The groups are shells around one centre, one inside the other: the same stretched ball of 2 dimensions in 10 sizes.
In the rows, zero is written as 128.
Some rows, each with its group after it:
[139  97  94 123 123 142 104 130 160 116  93 165 123 163 128 150 118] : K449
[ 66 156 170 147 142 155 150  77 172 199 202  87 112 104 143 162 105] : K774
[ 63 158 174 149 144 154 152  74 174 203 206  84 111 102 142 163 105] : K2
[123 108 113 133 131 138 118 113 168 136 115 148 120 152 127 157 115] : K231
[152  92  71 104 110 161  83 156 141  97  79 177 129 171 139 134 122] : K302
[158  87  66 104 109 157  81 158 143  91  69 184 129 176 136 134 123] : K774
[116 122 109 117 119 167 107 129 148 138 133 138 123 141 146 140 115] : K156
[173  72  52 103 108 148  75 164 145  75  45 201 131 189 129 136 125] : K2
[101 125 136 141 137 141 132  97 172 160 147 125 116 134 131 161 111] : K169
[ 84 140 152 144 139 148 141  87 172 179 173 107 114 120 136 162 108] : K111
[151  92  74 107 112 157  86 152 145  99  80 176 128 170 137 136 121] : K169
[107 126 121 124 125 161 116 118 154 149 144 130 121 135 143 146 114] : K111
[ 85 140 150 141 138 150 138  90 170 177 172 107 115 120 138 159 109] : K575
[ 91 135 145 141 137 147 136  93 171 171 163 114 115 125 136 160 109] : K575
[141 100  84 111 114 159  93 144 146 110  95 165 126 162 139 138 120] : K962
[ 82 143 154 143 139 151 140  88 171 181 177 104 114 117 139 160 108] : K449
[123 108 113 133 131 138 118 113 168 136 115 148 120 152 127 157 115] : K231
[107 128 119 120 122 167 113 122 150 148 145 129 121 134 147 142 114] : K156
[ 61 159 177 152 146 152 155  70 176 205 208  82 110 101 141 165 104] : K302
[161  82  65 108 112 150  83 155 147  89  63 187 129 180 131 138 123] : K962

New rows, each followed by its group:
[ 60 161 177 150 144 155 154  72 174 206 210  80 111  99 143 164 104] : K302
[154  91  68 103 109 161  82 158 140  95  76 179 129 172 139 133 122] : K156
[ 93 131 146 145 140 140 139  89 176 170 159 116 115 128 131 164 109] : K2
[104 130 122 122 124 166 115 119 152 152 149 126 121 132 147 143 113] : K302
[158  84  68 109 113 150  86 152 149  92  67 185 128 178 131 139 122] : K111
[ 69 156 164 141 138 162 143  85 166 194 199  89 114 105 147 156 106] : K302
[ 68 152 170 151 145 148 152  74 177 197 196  90 111 107 138 166 105] : K2
[161  79  69 115 117 140  89 147 155  91  60 189 127 182 124 145 122] : K2
[117 112 119 135 132 139 121 109 169 142 124 142 119 147 128 158 114] : K169
[ 61 159 177 151 145 152 155  70 176 206 209  81 111 100 141 165 104] : K302
[119 118 108 119 120 162 107 128 151 136 127 142 123 144 142 142 116] : K962
[ 66 158 167 142 139 162 145  83 166 197 204  86 113 102 147 157 106] : K156
[160  82  68 111 114 146  86 151 151  91  63 187 128 180 129 141 122] : K962
[165  75  65 114 116 138  87 150 155  86  54 193 128 185 123 145 123] : K156
[156  89  67 104 109 159  82 157 142  93  73 181 129 174 137 134 123] : K2
[ 92 139 136 128 128 166 124 108 156 166 166 114 119 123 147 147 111] : K302
[ 69 156 164 141 138 162 143  85 166 194 199  89 114 105 147 156 106] : K302
[ 83 141 153 143 139 150 140  88 171 180 175 105 114 118 138 160 108] : K449
[ 95 138 133 126 126 167 122 111 154 163 163 116 119 125 148 146 112] : K156
[127 105 107 130 129 140 114 118 166 130 109 153 121 155 127 155 116] : K962
[ 83 140 155 147 141 144 143  84 175 181 174 105 113 119 134 164 108] : K231
[ 66 155 171 148 143 153 151  76 174 199 201  87 112 104 141 163 105] : K774
[ 68 156 167 144 140 158 147  81 170 196 200  88 113 105 144 160 106] : K774
[155  86  72 111 114 150  88 150 149  96  71 181 127 175 131 140 122] : K449
[150  93  74 107 111 159  86 152 144 100  81 175 128 169 138 136 121] : K231
[ 69 156 163 140 137 163 143  86 165 194 200  89 114 105 148 155 106] : K156
[141 100  84 111 114 159  93 144 146 110  95 165 126 162 139 138 120] : K962
[133 101 100 126 125 142 108 125 162 123 102 158 122 159 129 151 117] : K575
[107 128 121 123 124 163 115 118 153 150 145 129 121 134 144 145 114] : K169
[156  82  76 118 120 138  94 141 159  97  66 184 126 178 123 148 121] : K302
[131 109  94 112 116 163  98 139 146 121 110 154 125 154 142 138 118] : K774
[172  71  57 110 113 140  81 157 152  78  45 199 129 190 124 142 124] : K156
[ 83 144 149 137 135 158 135  94 164 178 178 104 116 117 143 155 109] : K111
[ 66 156 170 148 143 154 150  77 173 199 202  87 112 104 142 162 105] : K774
[155  89  68 104 109 159  82 157 142  93  74 181 129 174 137 134 122] : K2
[150  88  80 118 120 142  96 140 157 103  76 177 125 173 127 147 120] : K962
